Each new row is followed by its nearest point in the smallest flat space through zero that holds the last named rows.

Z_210:
-3.18 1.20 0.53 -1.83 2.25 -1.54 -4.58 -1.19 1.20 0.21 0.88

-4.92 -0.75 0.97 -3.16 2.52 -1.98 -1.65 -1.25 -0.23 2.25 3.96

2.34 2.98 0.84 -2.06 6.26 -2.53 -0.90 -3.54 1.21 0.05 -0.12

-3.87 0.03 -1.90 -4.36 3.76 0.26 -3.55 1.94 2.55 0.71 1.64
New rows:
0.72 -0.04 -3.47 1.18 -3.42 -1.79 -3.77 1.46 -1.50 2.49 0.12 => -1.44 -0.31 -0.07 1.02 -2.37 0.59 -1.89 0.90 0.06 -0.58 -0.62
0.20 3.49 3.62 3.49 3.70 -2.04 -2.19 -1.42 3.30 3.59 2.51 => -0.18 1.93 1.84 -0.51 2.74 -2.60 -2.10 -3.49 0.03 0.20 0.44
1.17 -3.30 -1.04 0.74 -1.59 1.26 0.84 -0.07 2.73 -0.49 -3.03 => 1.34 -0.26 -1.10 0.91 -1.45 1.54 0.62 1.73 0.39 -0.88 -1.48
-0.32 0.61 -2.60 2.05 2.65 -2.97 -0.61 1.57 0.81 2.96 0.79 => -0.34 0.24 -0.29 -1.27 1.71 -0.27 -0.29 -0.07 0.54 0.32 0.53

Z_991, 4 rows:
-0.45 -3.89 0.41 -1.60 0.66 1.16 2.89 -0.80 3.15 1.06 1.25

-3.52 -0.37 -5.51 -3.35 2.45 -1.01 -1.63 -1.02 0.48 -0.41 2.32

0.00 -0.60 1.31 2.45 1.28 2.84 -2.06 -2.19 1.37 -2.80 -1.92

-3.69 0.41 1.41 -1.04 0.11 -1.20 -1.09 -1.65 1.71 -0.87 4.11
New rows:
2.60 0.16 0.08 -1.38 -3.05 -5.46 1.08 -0.44 -1.55 0.79 0.50 => 0.72 1.43 0.41 -0.87 -1.82 -2.39 1.42 2.09 -1.76 2.10 1.03
-1.16 -0.39 0.16 2.76 -1.61 -1.47 -0.17 1.04 -0.61 -0.01 -1.78 => 0.76 0.94 0.78 0.89 -0.59 -0.13 -0.31 0.43 -0.85 -0.09 -0.71
0.72 -5.46 0.17 0.80 1.68 -1.17 -0.41 1.18 -0.35 0.95 -1.31 => 1.08 -2.02 -0.69 -0.34 0.53 1.18 1.50 0.08 0.87 0.60 -1.13
0.25 0.42 -4.32 -1.47 -0.17 -1.62 2.41 0.02 0.62 -0.64 0.83 => -0.44 -0.57 -3.14 -2.12 0.66 -0.87 0.69 0.69 -0.37 1.15 0.54
-0.54 -3.08 -0.92 1.45 -1.24 -1.08 -2.64 2.08 1.84 -0.23 0.81 => -0.53 -0.41 -0.17 -0.26 0.35 0.18 -0.08 -0.43 0.55 -0.21 0.40
-0.31 -0.40 1.92 0.25 -4.41 -0.74 0.42 -4.16 -1.78 -1.13 -1.67 => 0.35 0.73 2.41 1.37 -0.83 0.14 -0.29 -0.15 -0.04 -0.48 -0.09

Z_374:
-0.09 5.93 -4.00 -6.89 0.39 -7.38 1.73 -4.54 0.00 1.52 -3.06

2.14 0.45 0.76 -4.53 2.80 0.49 1.86 -3.38 -0.84 2.75 3.69

1.44 4.86 -0.84 -7.80 -0.15 -1.25 -2.31 -5.20 -2.01 2.89 -2.03

-0.80 1.07 -2.89 -5.77 -1.99 -2.16 -1.21 -3.72 1.45 -2.06 0.75
New rows:
3.34 -0.58 -4.73 0.71 2.91 0.20 0.02 2.67 0.56 1.01 0.57 => 0.18 -0.21 0.09 0.89 1.11 -0.73 1.67 0.51 0.12 0.49 0.56
-1.28 -0.37 0.44 3.57 1.38 -1.21 2.19 1.51 2.81 -0.12 -2.47 => -0.76 -0.20 -0.37 3.60 0.54 -1.88 2.00 2.43 0.54 -0.37 -1.25
-2.89 -1.63 0.31 -2.42 0.96 -3.85 0.86 -2.65 1.91 0.37 1.29 => -0.32 0.03 -1.77 -2.30 0.35 -2.40 1.83 -1.59 1.31 -0.86 1.69
-2.50 1.41 0.48 -0.30 0.01 -2.04 1.98 0.57 -2.79 -2.74 -1.15 => -0.61 0.85 -1.03 0.47 -0.20 -2.04 0.72 0.39 0.39 -0.37 -1.34
-0.87 0.19 -1.47 -4.56 -4.28 0.94 -3.99 -0.86 -1.00 0.46 0.67 => -0.29 0.61 -0.69 -3.96 -2.65 1.46 -3.93 -2.46 -0.02 -1.29 -0.41
-1.35 -1.77 0.79 -1.39 -0.81 -0.04 -1.01 -3.20 5.46 3.19 0.25 => 0.03 -0.36 -0.49 -2.01 -0.33 0.17 -0.29 -1.36 0.48 -0.59 1.38

Z_949:
-0.30 1.26 0.88 7.10 -4.63 1.17 1.98 3.99 1.14 0.79 -1.32

0.98 2.44 0.33 -3.62 -4.44 -1.17 -5.19 -0.97 2.14 -5.41 2.18

0.63 -0.04 -1.27 -0.24 -0.95 0.72 0.74 1.97 -2.49 -2.79 -2.53

-1.79 1.22 1.97 -0.74 -0.88 3.63 -0.22 -3.89 -4.12 2.82 0.99
New rows:
-0.82 1.52 -3.23 -3.77 1.90 2.01 -1.12 2.40 0.67 -0.67 0.35 => 0.58 -0.47 -0.94 -2.33 1.07 -0.68 -0.56 -0.10 -0.49 -1.76 -0.45
-0.12 1.02 1.99 -0.73 -1.65 -5.46 1.15 1.55 -3.05 2.06 -1.06 => 0.01 -0.14 -0.16 0.54 0.02 0.17 0.54 0.52 -0.34 0.06 -0.52
-0.50 2.20 2.86 1.44 0.58 -1.50 1.87 2.32 -0.69 1.45 0.87 => -0.34 -0.01 0.45 2.15 -0.28 0.26 0.95 0.59 0.55 1.51 0.00
-0.03 -1.31 0.39 1.68 -0.01 0.03 1.64 2.21 -2.55 -0.02 -1.53 => 0.03 -0.49 -0.63 1.59 0.11 0.83 1.93 1.69 -1.73 0.04 -2.01
-0.81 -0.36 0.05 0.84 1.37 -0.28 -1.21 0.34 -0.72 1.70 0.08 => -0.28 -0.33 0.20 0.34 0.87 0.10 0.53 -0.40 -0.01 1.27 0.19

Z_676 (4 x 11):
3.07 0.04 2.32 -0.99 -0.47 2.38 -2.08 4.10 -1.74 1.09 0.04

1.44 -1.20 1.10 -0.36 3.20 -0.37 -0.61 1.74 -0.14 -2.40 -4.60

0.26 4.84 3.49 2.50 7.80 -0.71 3.63 0.34 -2.79 2.72 -4.18

-0.56 -3.17 0.23 -0.87 1.43 1.29 1.71 0.69 -0.13 0.81 1.04
New rows:
-1.70 1.05 -0.54 -1.05 3.41 1.86 -1.22 1.14 -5.46 -1.25 0.05 => 0.76 0.31 1.38 0.09 1.97 0.65 0.55 1.28 -1.02 0.83 -0.93
1.56 -4.74 0.01 1.24 -0.28 -0.55 0.08 -0.16 1.75 0.53 1.32 => -0.45 -3.34 -0.64 -1.11 -0.31 0.77 0.38 0.32 0.65 -0.51 0.95
-1.88 0.56 5.46 -0.87 1.13 -0.30 0.91 -0.93 -0.21 -3.94 -0.05 => 0.00 -0.02 0.28 0.22 1.62 -0.46 0.43 -0.03 -0.03 -0.60 -1.62
1.78 1.28 1.37 -1.35 2.27 -0.88 -2.26 -2.62 -5.46 0.90 -2.12 => 1.12 2.40 1.44 0.74 1.70 -0.22 -0.27 0.90 -1.07 0.35 -2.00

Z_766:
2.53 -3.22 2.79 -0.79 -0.92 -1.98 1.10 -0.96 -3.12 2.75 1.31

3.04 4.00 -0.51 1.61 2.25 0.44 -1.44 0.49 -1.20 1.42 -0.45

-0.39 0.02 -0.95 -0.95 0.30 0.17 0.96 -0.34 0.81 1.18 2.69

-1.29 4.23 -1.20 1.48 0.61 -2.25 -3.94 -2.15 2.37 4.25 0.34
New rows:
-0.17 -0.39 3.45 -2.52 3.35 4.94 2.73 0.56 0.78 -1.09 -1.14 => 0.87 -0.69 -0.46 -0.61 0.60 2.13 2.14 1.64 -0.73 -2.60 0.26
-0.42 0.91 -0.45 -0.13 1.46 1.17 0.59 -3.71 2.31 -0.44 -0.68 => -1.15 1.01 -0.99 0.07 0.16 0.19 -0.49 -0.15 1.35 -0.05 0.25
0.00 0.26 -1.55 -3.18 3.46 -0.89 -0.91 -0.09 -3.80 -1.74 -1.02 => 1.39 0.36 0.14 0.26 0.64 0.78 0.45 0.78 -1.04 -0.74 -0.44
0.95 4.49 3.13 0.45 -0.50 2.77 3.07 3.49 -1.27 1.70 -0.07 => 2.74 1.69 -0.36 0.44 1.71 1.39 0.67 1.18 -1.52 -0.27 0.32
-0.17 -1.73 -2.90 -3.73 2.53 -0.38 -1.24 0.50 -0.26 0.92 0.37 => -0.26 -0.06 -0.63 -0.64 0.19 0.26 0.74 -0.09 0.50 0.48 1.64
0.95 -0.19 -2.09 0.95 0.62 -0.06 -1.34 0.37 -2.05 -3.93 3.93 => 0.78 0.40 -0.81 -0.41 0.88 1.47 1.33 0.96 -0.21 -0.97 1.02

Z_347 (4 x 11):
-0.23 1.75 0.88 -0.34 -0.21 0.97 -2.81 -0.17 -2.62 -3.37 3.56

2.72 2.89 -0.16 6.13 -2.36 2.57 2.85 -2.97 4.54 0.66 4.70

1.96 -1.78 0.89 0.50 2.85 -0.49 0.07 -2.40 2.30 -1.62 0.76

0.71 3.63 -3.04 3.18 -2.64 0.73 2.20 0.23 6.80 -3.56 2.46
New rows:
-0.45 0.00 4.24 -4.38 -2.51 1.14 2.12 -4.88 -0.23 0.19 0.77 => 0.68 -0.61 1.27 0.46 0.69 0.44 -0.36 -1.18 -1.28 0.88 0.82
1.19 1.67 0.81 3.22 -0.42 -0.63 1.81 1.84 -1.58 2.04 -0.86 => -0.08 0.61 0.06 1.28 -1.54 0.77 1.12 0.06 -0.54 2.70 -0.10
-1.13 -0.91 -0.32 1.04 2.73 1.69 -1.28 1.08 -0.64 -1.55 -2.38 => -0.24 -0.83 0.06 -1.27 1.04 -0.69 -0.66 0.26 -0.31 -0.85 -0.77

Z_402:
0.21 -0.34 2.45 1.28 -1.44 0.18 -2.73 -4.29 1.87 -0.25 -2.05

-1.67 1.28 0.34 2.88 -2.59 -1.97 -3.20 0.13 -1.90 1.89 -1.11

-1.64 0.06 -1.46 0.65 3.25 -1.98 2.53 -0.85 1.87 -2.24 -0.64

3.05 0.47 0.47 -0.64 -0.66 2.90 -3.02 -0.07 -3.48 -5.72 -1.44
New rows:
3.29 0.86 0.72 0.73 -3.75 -0.27 -2.85 -2.23 -0.89 -2.62 -1.28 => 1.45 0.30 1.62 0.74 -1.95 1.36 -3.66 -1.83 -1.43 -2.09 -1.73
2.46 0.95 0.94 -3.39 0.16 2.11 0.98 2.16 -2.81 -1.94 -1.00 => 2.47 -0.16 -0.37 -2.10 0.09 2.65 0.05 1.92 -2.22 -2.32 0.83
2.48 -0.80 3.60 -3.19 1.95 -3.04 -2.14 -0.78 1.31 -3.23 1.83 => 1.33 -0.61 0.72 -0.93 0.77 1.40 0.05 -1.69 0.98 -2.27 -0.57
1.76 -1.53 1.63 3.57 -1.57 0.24 -3.73 0.35 1.21 -2.98 -2.82 => 0.54 0.47 1.28 1.47 -1.26 0.30 -3.28 -2.32 -0.84 -2.39 -2.16

Z_883 (4 x 11):
2.22 -3.30 -0.49 0.54 1.42 -2.96 2.52 -0.93 -0.20 0.95 3.56

-2.56 1.92 1.26 1.90 4.90 -2.48 3.23 1.84 0.87 -0.94 0.03

3.43 1.68 0.54 -3.73 0.52 0.71 0.16 -1.23 0.14 3.50 1.93

2.50 3.28 -2.66 0.15 -0.92 -3.94 -1.70 0.91 -4.34 0.25 1.12
New rows:
0.65 2.06 -0.21 -1.76 3.43 -3.33 -3.49 1.99 3.52 2.59 -1.31 => 0.29 3.33 0.62 -1.22 1.98 -0.45 0.54 0.65 -0.12 1.14 0.07
3.23 -3.19 -2.26 -0.30 -2.44 -2.25 -3.57 2.89 3.26 -2.85 -0.42 => 0.63 -2.61 -1.50 1.09 -2.79 -0.35 -1.40 -0.57 -1.18 -1.02 0.17
1.08 0.64 2.69 3.04 -0.08 -2.26 0.26 0.87 -3.71 -3.64 -2.17 => -1.35 0.80 -1.21 2.43 0.00 -2.31 -0.41 1.38 -1.75 -2.05 -0.74
2.13 -3.07 -2.05 1.98 2.06 -1.02 -3.08 -2.28 -1.88 -0.69 -2.64 => 0.42 -1.80 -1.33 1.25 -1.73 -1.05 -0.80 -0.18 -1.24 -0.97 0.34
